The first 9 rows are patterns. Each new row is the sum of 2 different patterns, raised or lowered, with some noise. Before adding, each is slid sideways (what falls off one end comes back at the other) and multiplied by a number that may be negative. Names go in the order of the patterns.
Some rows, each with the names of its patterns after it:
[  9  -3   8   1   2  -7  13   0   2  -8   7  13  -5   0  -6   3  -8 -12
  13 -11  -7   7  -3  11   4   0   4   3   2 -12 -13] => U
[  6   3  10  -2  -5 -12   9  -6   0  -4   0  -7  14  -8  -2  -7   6  11
  -2  -5   8  -4  -6   4   3   2  -3  -1 -11   4 -10] => Y
[  9  -9  -6  12 -14  -7   9  10   5  13   5   9  13  13   7  -9   9 -10
 -13  -7  10  14  10 -13   1  -7  -3   5 -11   1 -10] => Z
[  5   6  14  14 -12 -12  -2 -13 -11  10  13  13  10  -2  -5  13   9  10
  -3  -9   1   9 -13   8  -7 -12 -11 -10  10 -10   9] => F
[  3 -14 -11  -9  10  11 -12   4  -7  -8  12 -10  -2   8  11  -7  -1  -9
  10  -3   8  -1   0  -7   2  -8  12 -10  -8  10   7] => Q
[ -5  10  -6  -1  -1   1 -11 -13  13  10  -8  -2   9 -14  -2  12  -2  10
 -13  14  12  -1  13   3  -9 -14  -8 -14   1   6  13] => K
[-10 -10  -1   3   9   8  -5   9  14 -13  -8  -2  -7   0  -2  10  12   6
   0   2 -14 -12  11  -2   4  -8  -2   5  -2   2 -10] => C
[  6 -12 -12   2  -6  -7 -10 -12  -4   5 -11  -8   4   7 -13  10   9 -12
   5  -2  -7  -4   2  -5  11  -3  -5  12   2  -6  -6] => X
[ -4   0  -6 -12   1   2   6   9   8   4  -6   1  -7  -3   5  -9  -7  -5
  -6   8  14  -9 -10   0  -6  14 -12  14   6   4  -9] => A

New rows, each followed by the names of its patterns:
[11 16  2 10 -4 15 -5  1  7 19  7  7  8 16  5  7 -2 -1  0  7  9  1 14  9
  4 12 15 14  7  4 -2] => U A
[-15 -13  -8 -23 -11 -15 -12 -23  -4  -5 -22   1 -10 -23 -27 -16 -28 -16
 -22 -24 -25 -16  -3 -26 -11  -2  -9 -25 -20 -21  -9] => Z K
[18 10 -4 -3  7 -4  7  1 -6  1  5 19  3 12 12 19  4 -4  3 13 14  7  7  1
 23 10 17  3 24 13 -4] => Z A
[ -4  10  13   2  13   6  16   8   4  -7  12  11   7  -8  15  -4  -2  11
   3  -4  13   7   5   3 -12   7   9 -11   4  11   5] => Y X
[-10  -4   8   2   0   6  -2   8  -6  -8   4   2  -3   7  11 -11  -4  -1
   3  -1  -7  -3  -2   9   2   3   3   3 -10   1   9] => C X
[-11  10 -10 -11   1  -1   5 -14  -4  -4   8  12  -2  -4 -10  -7   1 -12
   2  10  11  -1  -2  -9  11   1   8  -3  -5  -5   4] => F Q
[15 24 14 17 19 15 20 17 10 11 22 26 20 30 22 21 31 12 13 17 18 18 25 25
 25 30 22 20 11 17 22] => C X
[-10  -1  -6 -17  -3  -3  -9  -5 -10  -5   5  -9  -8  -3  -1  -9   7  10
 -12   4  -6  -2  -6   2 -10  12   2  -8  10  -2  -5] => U X
[-14   4 -10 -22 -29 -14  -8 -13 -32   0 -13 -11  -7  -7 -13 -15 -32 -10
  -6 -23  -8  -5 -11  -3  -9 -15 -20  -8 -15  -9   1] => Q C
[  8  20  11  11  16  13   0  -1  -3  -1   1  -3   8   1  14  13   1  11
  18   7  15   4  -2  19  11  10   8  -9  15 -12  -5] => F A
[-10   9  -5  -8 -11   0   3  10 -11  -1  -1   1  -6  -1 -13  -1  -6   6
 -11 -14   0   1 -13   1  -2  -7  -6 -11  -2  -1   7] => Y X
[ 10   1  11   8   4   0 -18  20  19 -14   2  19  -3  -2  27  15  13  -2
  24  26  15  21   3   7   0  -6 -15  18   2   9  11] => K X
[ -4 -16  -7  -7 -10 -19 -16 -16 -12 -18 -10  -1  -6 -11 -16 -11 -13 -14
  -7 -16 -19 -17 -14 -19  -7 -20 -21 -14 -12 -15 -11] => F X
[-14 -23 -18 -18   3 -18   2  -8   1   8   1 -23 -21  -6 -18 -16  -2  -1
   8  -1  -8 -11   0   4   2 -15 -22  -6   0 -18  -5] => F Q
[  4  15  -9   6   5   4   7   0  -6   0  -3  14  20   7  -4  12  27  -1
   3  -3  -8  12   1  19  21   3  12   9 -13 -13  20] => Q C
[ 2  6  5 17 -3  8 18 12 23 19  3 -1 16  2  4 12 21 25 13  9  3 20 11 10
 15 -2  7 19  0 21  8] => U F
[  9  20   5 -12   7 -11  12  11  10  18   6  15  10  17   0   3   0   4
  15  19   0   0  -3   7   2   0 -11   2  12  10  -1] => U Z
[ 12   0   5 -13  -8 -12   4  11  -9   0  -6  -5   9 -12  -4   9  10  -3
  -3  -5   7  -5   3  -1   1  -2  -2  -5  12  -8  -9] => Y Q
[-12  -4  -7 -13 -13 -11 -10  -1 -15 -13   6  12 -19   3   7 -17   9 -10
  -2  -4   2 -12   7  -5 -10   4   0  -7  -5   9 -10] => X A
[ -7   3  12  20  -1   4   7   5  19   3  -4   0  21   8   5   4   2  13
  -1  -1   2   7  10  -1  20   8  -2  11   6  -1 -13] => Q A
[ -7   5   0  -9  12  -1  -4   4  -1  10   5   7   3   9   0  -7 -11   9
   3  13  -2   6  -2  11   2   6 -10  10  11   3  -1] => U Y
[26  0  9 30  8 18  9 23 25 16 27 15  9 -3  9  5  9 18 28 12 19 14 19 12
 17  8  8 31 24  5 18] => K X
[ -4 -18  -8   3  12 -10  -2  -6  -9  14  -3   4   5   4 -14  -8  -5   0
 -14  13   3   0  -3  -1  -7   1 -18 -12   5   2   9] => Q C
[-23 -16 -30 -16  -8  -6  -1 -11  -8 -14 -14 -18 -10  -6   0 -13  -9 -14
 -15   3 -19 -27  -6 -10   4   5 -12  -3 -24  -6 -14] => Z F
[-8  3  3 -8  7  8  0  9  0 10 -7  1  8 -2  0  5 11 11  7  5 -3 -9  2 -7
 10  0  7  4 12 16  0] => F K
[ -6   4   7  10  -1 -30 -26  -1 -22 -14   4   1  12   1  -3 -19  12   5
  -7  -1 -12 -13  -7 -24  -9 -18 -26 -27 -26  -4 -11] => Z F
[  7  -6 -15 -10  -7   9 -18   8   4  -4 -13  -9  -2  -7  -6  -6   4  -3
   1  -4   0  -5   4 -14  -3   0  -8  -9  -3 -17   7] => Y A
[  5  16   5 -20  11  10 -19  -3   1 -10  -1 -18  12 -15   9   5  13  11
  20 -22  -1   7 -21 -16   8  25  22  18 -11 -15  23] => F Q
[  1 -15   0 -22  -8 -14 -11  -3  -2 -23 -14 -15 -16 -12  -4 -17  -9  -6
 -10 -17 -21 -10 -14 -24  -4  -3 -19 -15  -9 -16 -12] => Y K
[-17 -10  -5 -19 -12   2  -3  -5 -13 -21  -3  -9 -17  -9 -21  -3 -14  -9
 -20  -3 -10  -7  -6  -4 -10 -13 -10 -12 -12 -13  -8] => C A
[ 11  -4  -1   3   7  -1  -2  26  24   1  14   0   8   0   8  -7   8   5
  23   9 -11  13   5  18   5  12  19  -6  24  20   7] => U C
[  3  14  -3 -14   5   0   5  -7  11   1   1  -5  -6   7  -6 -12   8   3
   2   4  10  -3 -10   2  -8  -6   0 -13  -7  -1 -10] => X A
[-11 -13 -12  -5 -14  -9  -9   2 -14   3   0   7 -16 -18  -5   8  -3  -7
  -8 -12   8   1  -3  -8  -2  -4  -6   0  -1  -5  -5] => Z Q
[-12   1  16  -9  10  -3   8   1   9   1 -11 -18  10  -9  18  -7  -5   1
  18   2 -10 -16  -1  21   4  -9  -3  -3 -13  -1   4] => U Q
[ 0 -4 -6 20 10  0 15  5  4  9  2 -1  9 10 -8 -3  5 19  4 18 10 -1 -8  0
 -6 16  1 -9  7  5  9] => F Q
[ -8   2  20   4   5   6  -2  19  12   9   4   0   5   1 -14  14  -2   1
  -2  -1   5   5   9   8   2  16  20  -8  -4  -2  -3] => U F
[21 20 11  8 24 -3  2 16  3 14 11  9  4 10  4 20  9 -8  8 11 23 -4 29 24
 10  9 14 18 17  5  5] => X A
[-23  -8  -2  -3   0 -22 -17   2 -15  -2  -2 -22  -6 -14 -15 -23  -1 -10
  -1 -24  -3 -19  -9 -14  -1  -7  -6 -23  -4  -2 -23] => U Q
[ -2   2 -17 -12   5   1  -5   5   0   2  16  13   9  -8  -5  -7   1  -4
  -4 -11 -12 -13   1  18 -15  -5   3  -3  20  -4   5] => F A
[-15 -11  -8 -14  -3  -4  -4  -5  -9  -2 -20 -15   3  -6   2 -11  -3 -16
  -1 -10 -12 -19   2   7 -11  -3  -9  -9 -18 -21  -2] => U F
[  2   8 -10   0   8   1   8  -7   3   9   1   4  -3  -1 -13  -9  -4  -3
   2   8  -2   3  -3  -6  -1   1 -13  -9   7   6  -8] => K X
[ -6  26   8   7  24  11  26  22  19  18   4  17  -8 -12  12  15  26  18
   1   4  14   7  14  -6  15  13  12   2  -1  21  -8] => U Z
[ 11  -4  -2  -5   0  11  -5  -9   0   2  -5   5   3  19  -6  17  14 -10
 -11   2 -11  13  -8   4  21  14   5  -8 -20 -17  21] => Q C
[ 14  -6  20  -5 -10  20   9  13 -18   0  -1   3  24  -3   0 -12  -8   5
 -11  -7   1   3 -10   9 -13  20   9  15  -6  -8 -12] => Z Q
[  2  -6   0  18  -2  16  -3   9 -13  -8  -5 -15 -20   9  10   5  16  13
  -5 -14  -9 -13  -1   7 -17 -13 -11  -3  12   9 -14] => F A
[10 20  0 26 10 14 14 10 17 10  2 12 23 16  5 14 12 10 27  6 20 14 17  3
 15 13 27  6 22 13 16] => Y Q
[ 10   3  10   1  -1   9   4  -2  -7  14  -4  -3  10  -6  -2   3   6  -6
  -1  -4   5   5  -7  -2   5   0 -10   7   9  -2  10] => C X
[  7 -11   0  24   7  14   6   6   9  -7  25   9   7  10  18 -10 -11  11
 -18   2  21  28   7  27   6  15  17  20   3 -13  26] => Z K
[ 4 -2 17  2 21 10 17  7 19 18  0  4 23  8  5 23 14  0 15 -4 26 -1  3  9
 -6 10 21 19 19 26  8] => Y K
[-1  6 11  6 -1  8 14  6 14 15 18 18 21 12  1  8  5 -2  7 14 16 13  6 14
  0  3 14  3  5  8 14] => Z K
[ -2  -3  24  10  20  12  15   6   8   7  -4  10 -12  -3  20  16  20   6
  -4  -7  18  18  24  12  -6  16  27 -16   7  -1 -10] => F C
[ 6 11 17  6  6 13  3  0  5 -5  6  2  4 14 16  3 -2 11 -2 22 -1 13 18 13
 -5 -2  4 -4 -6  3  3] => Z A
[  4   9 -27 -18 -29  -7 -13  -7  -7 -29 -23   5  12  -3  -3  11  -5  12
  17  11  -6  -8  -6 -27 -18  -3  -7 -11  -7   6 -11] => Z F
[ 18   6   5  13  11  -2   5  14  -2  -6  17   8   3  10   4   4   4 -10
  13   3  -8   6   7  14   2  13  15   5   9   4   5] => U X
[  4  -9  17  -8  20   7   4 -12   2  -1  -4 -11   3   1  15   7   9   2
   0   8  -5  -3  11  -8  -7   0  -2  11  13  -7 -12] => Y A
[ -4  -4 -15  -9 -26 -28  -9  -5 -20 -10 -28  -2 -30 -26 -17  -8 -10 -17
  -8  -1 -21 -13 -18 -26 -22 -23 -12 -17 -11 -14 -21] => U A
[11  3 25 19 14  6 -3 13  2 18  8 23 17 30  6 -3  9 17 12 15 21 25  0 32
 29 -2 10  9 10  7 19] => U K
[-12 -15 -16 -15 -15  -6 -17 -10 -11 -14 -20 -11 -21  -6 -21 -14 -13 -14
 -17 -10 -23 -19 -18  -9  -3 -11 -19  -5 -10 -23 -15] => Y C
[ 3 -3 -4  3  4  2 -1  2  4  4 12  2 -3 -4  5 -7 -9  9  8 10  5  5  6  1
 12 10 -3 -1 -3  4 -4] => U F
[ 18  10  16  -7  10  -4  24  32  27   6   1  12  -1   9  -6  -3 -13  29
  11   5  32   7  -7   5   6   4  22  19   5  11  11] => Z F
[ 17  14  -4 -10  18  15  12   6  -1  12  -3   2   8  13  15   0  17  21
   1   1   1   8   7  10   6   0  19   8   7  19   6] => Q A
[  7  -8  -7 -12   0   7   9  -3   6  -3   8   4   8  -7   2  -6  11   1
  -8   5  -4   0  -5   1  -6   2   1   3   4  15  -3] => Y A
[ 8 -5 12 12 -3 10 14 -3  1  6  1  5 -5  0 -7 -2  8 -6  6 17 13 -1  1  2
  9  0  5  3  2 13  0] => Z F
[  7  16  -3  -5  -1  15   1  12  -8 -11   1  10  -7  16 -20   3  -3   2
  -1  -5  -6  -8  14  20 -10   2 -11 -14   4 -12   3] => Q A
